All groups share one centre, and each spreads out both ways along 7 directions, with some noise.
(in the rows, 128 means zero)
Known rows, each followed by its group:
[134 148 110 145 172 115 111 139  73 130 153 139  96  83]
J_875
[136 110 103 145 139 122 123 145 104 122 139 120 124 124]
J_557
[116 177 150 147 108 110 109 128 161 144  96 133 131 134]
J_417
[106 116  97 142 107 138 133 108 141 129 132 151 109 121]
J_147
[ 75 113 127 101 103 106 141 108 147 117 146 149  91 133]
J_875
[144  87  91 160 123 142 136  80 105  74  95  65  98  90]
J_147
[ 98 115 141 115 106 102 120 103 157 129 129 168  83 102]
J_875
[103  98 126 126 118  94 130 167 137 121 142 142 132 147]
J_557
[141  94 118 131  90 125 101 130 147 119 114 102 107 127]
J_417
[110  83 145  61 100 160 121 113 107  64 152  68  75  77]
J_147
[182 112 170 127 158 112 138 105 122 104  83  76 154 121]
J_875
[108 119 135 114 117 115 110 166 142 150 162 186 116 121]
J_147
[148 129 154 134  78 153 118 118 171 111  72  69 157 145]
J_417
[169  90 140 108 121 171 139  76 145 130 114 135 138 110]
J_557
[169 113 133 124 105 181 103 133 140 143 122 133 142 106]
J_417
[163  90 115 115 135 140 146 112 122 127 127 108 148 159]
J_147
[134  84 139 120 109 119 129 115 152 117 116 132 121 122]
J_557
[118 177 116 128 110 141  98 133 126 146 133 115 104 134]
J_557
[138 152  89 173 148  94 101 108 101 137 117 124  81 105]
J_147
[112 153 181 126 137 106 149  89 159 125  95 157 139 110]
J_875
[ 54 145  88 149  84 124 149 154 146 106 130 106 135 181]
J_875
[157 153 168 104  97 146  94 131 158 153 107 115 136 139]
J_875
[132 124  96 149 103 149 178  71 171 136  88 111 173 206]
J_147
[139 105 118 145 113 129 110 138 132 119 115 121 119 108]
J_417
[101 109 162 133 135  87 158 167 154 117 120 155 178 154]
J_557
[101 137  92 159 117 140 121 155 129 148 148 180 123 116]
J_875
[ 94 168 133 130 135 114 142 172 126 132 138 121 165 175]
J_557
[123 100 125 114 121 119 142 108 123  97 120  86 114 134]
J_557
[134 160 140 122 119 161 100 134 128 146 135 149 119  93]
J_417
[107 112 140 136  99 103 110 147 143 103 113 115 111 109]
J_147
[ 93 156 125 140 119 123  99 163 118 131 147 156  97  84]
J_417
[ 96 178 133  89 134 150 141 142 119 146 165 129 137 169]
J_557
[141 112 122 114 132 157 122 135 115 136 151 145 124 103]
J_417
[ 90 123 130 110  86 127 122 106 138  86 117  80  83 113]
J_147
[116  93  99 143 129 118 154 136 118  98 127  98 138 148]
J_875
[ 97 191 165 102 120 130 129 109 142 132 119 116 126 138]
J_417

New rows, each followed by its group:
[131 107 129 123 129 108 126 122 122 107 121  99 112 127]
J_875
[114 136 146  86 112 184 141 135 134 126 151 128 148 132]
J_417
[126  91 125 106 116 143 129 122 123 105 140 117 110 108]
J_147
[172 135 100 179 148 117  84 167  83 123 115  87 120  96]
J_875
[115 203 189  35 139 191 156  71 128 131 145  92 136 150]
J_417
[107 136 134 141 138 118 139 145 128 125 131 154 143 120]
J_417
[138 156 180 104 154 100  87 183 112 152 152 157 120  95]
J_147
[130 107 105 152 122 109 123 129 136 131 122 139 120 133]
J_147
[ 89 158 163 101 100 162 142 122 164 131 128 149 147 127]
J_147
[123 111 147 125 116  92 132 110 140  93  95  81 116 134]
J_875
[125 153 134 142 123 143 130 137 143 142 118 146 155 132]
J_875
[ 70 161 130 107 153  88 145 130 114 132 162 159  98 132]
J_417
[117  69 117 102 145 120 163 164 114 117 173 142 153 165]
J_557
[127 124 132 155 141  68 136 101 120  94  83  73 112 128]
J_417
[113  99 128 137 102 147 116 155 109  62 117  68 117  76]
J_417
[133  80 114 154  99  83  85 135 139 114 113 133  73  85]
J_557
[143 103 122 133 129 143 133 108 113  99 113  96 119 101]
J_147
[153 126 137 168 113 137 108 137 155 149  99 163 150 101]
J_875
[134 179 173 121 141 110 120 157 150 172 122 158 165 160]
J_147
[138 153 138  86 104 155  99 108 148 169 143 143  99 137]
J_417
[184 118 133 118 111 151 102  96 146 154 107 119 120 131]
J_417
[140  72 147 122 123 131 116 164 121 102 137 137 132  80]
J_147
[120 150 125 151 128  70 102 116 131 132 107 120  82 119]
J_417
[136 122 141 122 117 134 133 115 142 118 110 103 136 139]
J_417
[160 134 140 131 101 151 102 115 152 141  99 114 131 122]
J_417
[109 123 115 119 107 158 141  94 138 111 127 120 113 119]
J_147
[100 111  91 136 127 122 144 139 113 110 148 122 119 138]
J_875
[ 92 151  97 137  87 194 139 162 166 167 158 194 174 170]
J_875
[178 103 140 135 127 135 117 132 130 124 103  99 155 130]
J_875
[135 144 104 149 120 133 121 142 116 118 111  78 137 151]
J_557
[137 121 111 170 115 116 124 151 128 103  94  77 151 144]
J_875
[138 176 143 124 155 149 146 137 107 127 121  88 175 162]
J_875
[138 138 172 113 125 164 141 110 131  95 103  88 153 104]
J_147
[165  78 123 143  97 133 123 123 157 119  92 102 149 147]
J_417
[151 147 152 129 106 142 108 104 145 120  85  84 129 122]
J_417
[155 158 147 120 119 139 107 101 151 164 110 136 125 135]
J_417
[103 137 119 135 147  56 134 112 130 144 132 153  94 151]
J_417
[145 128 147 140 131 149 137 116 129 106 100 108 151 103]
J_147
[163 113 150 137 125 121 103 123 139 136 109 143 122  94]
J_875
[116 140 142 115 121 116 119 120 134 127 124 123 111 125]
J_875
[127 159 129 153 120 105  91 148 120 122 104  92 105 113]
J_875
[145 148 164 100 126 110 140 137 160 153 110 106 176 213]
J_147
[ 95 107 126 117 130  95 164 128 144 120 136 137 142 174]
J_417
[144 130 145 101 143 125 108 125  97 111 136  88  95  98]
J_147
[ 64 195 150  75 140 114 131 116 109 127 168 120  77 129]
J_557
[142 145 159 108 129 135 119 117 142 146 125 142 132 120]
J_875
[156  99 103 127 143 121 127 120 112 135 140 122 116 140]
J_147
[ 92 155 156  99 133 120 132  98 141 149 149 195  95 100]
J_875
[150  97 150 122 130 135 127 105 147 139 123 176 128  89]
J_557
[120 177  95 116 143 173 115 165  88 160 181 138 132 141]
J_875
[117 188 130 139 141 133 117 108 123 152 130 151 112 114]
J_147
[159 120 122 135 167 118 100 148  89 144 153 161 104  76]
J_147
[ 83 185 149 130 112 104 112 134 142 130 119 128 104 123]
J_417
[111 138 101 160 121 127 122 149 121 125 129 128 129 127]
J_875
[124  81  58 165  90 130 105 176 119 113 140 102 113 141]
J_875
[173  69 127 142 124 124 131 128 132 106  97  92 151 132]
J_875
[165  98 149 177  84 114  98 110 184 126  54 131 131  92]
J_557
[140 150 163 126 174 107 134 100 108 132 120 149 122  84]
J_875
[124 184 154 137 124 144 126 117 147 143 100 126 150 132]
J_557
[118 191 135 146 104 126  86 115 141 143 102 114  93 106]
J_557
[ 70 195 141  61 140 142 160 112 106 116 166  85 116 179]
J_557
[111 173 123 153 144 119 140 157 114 121 119  96 164 159]
J_557
[139  87 114 175 111 122 138 128 149 105  90 119 155 125]
J_147
[157  99  91 115 160 161 141 114  78 121 165 115 115 114]
J_557
[108  84  91 125  91 104 118 183 136 119 148 105 123 183]
J_557
[126 177 141 101 113 164  80 125 117 151 149 140  81  79]
J_417
[150 104 116 148 107 120 101 100 130 110 101 101  84  87]
J_557
[124 130 123 137 131 137 131 133 139 156 139 179 138 124]
J_147
[100 143 162 117 114 134 122 163 158 148 142 190 148 118]
J_147
[154 139 112 161 104 165 103 169 143 153 117 135 165 139]
J_875
[124 101 149 134 133  95 147 100 141 102 101 127 125 115]
J_875
[ 91 148 157 123  88 142 138 114 194 155 114 195 150 136]
J_875
[139 120 136 129 119 103 122  96 124  91  89  54 101 125]
J_417
[143 106 123 119 109 129 103 133 133 132 131 127 107 117]
J_875
[ 84 166 143  78 146 141 132 115  90 104 168 108  81  96]
J_417
[149  81 110 128 129 132 126 121 119 118 134 126 113 114]
J_557
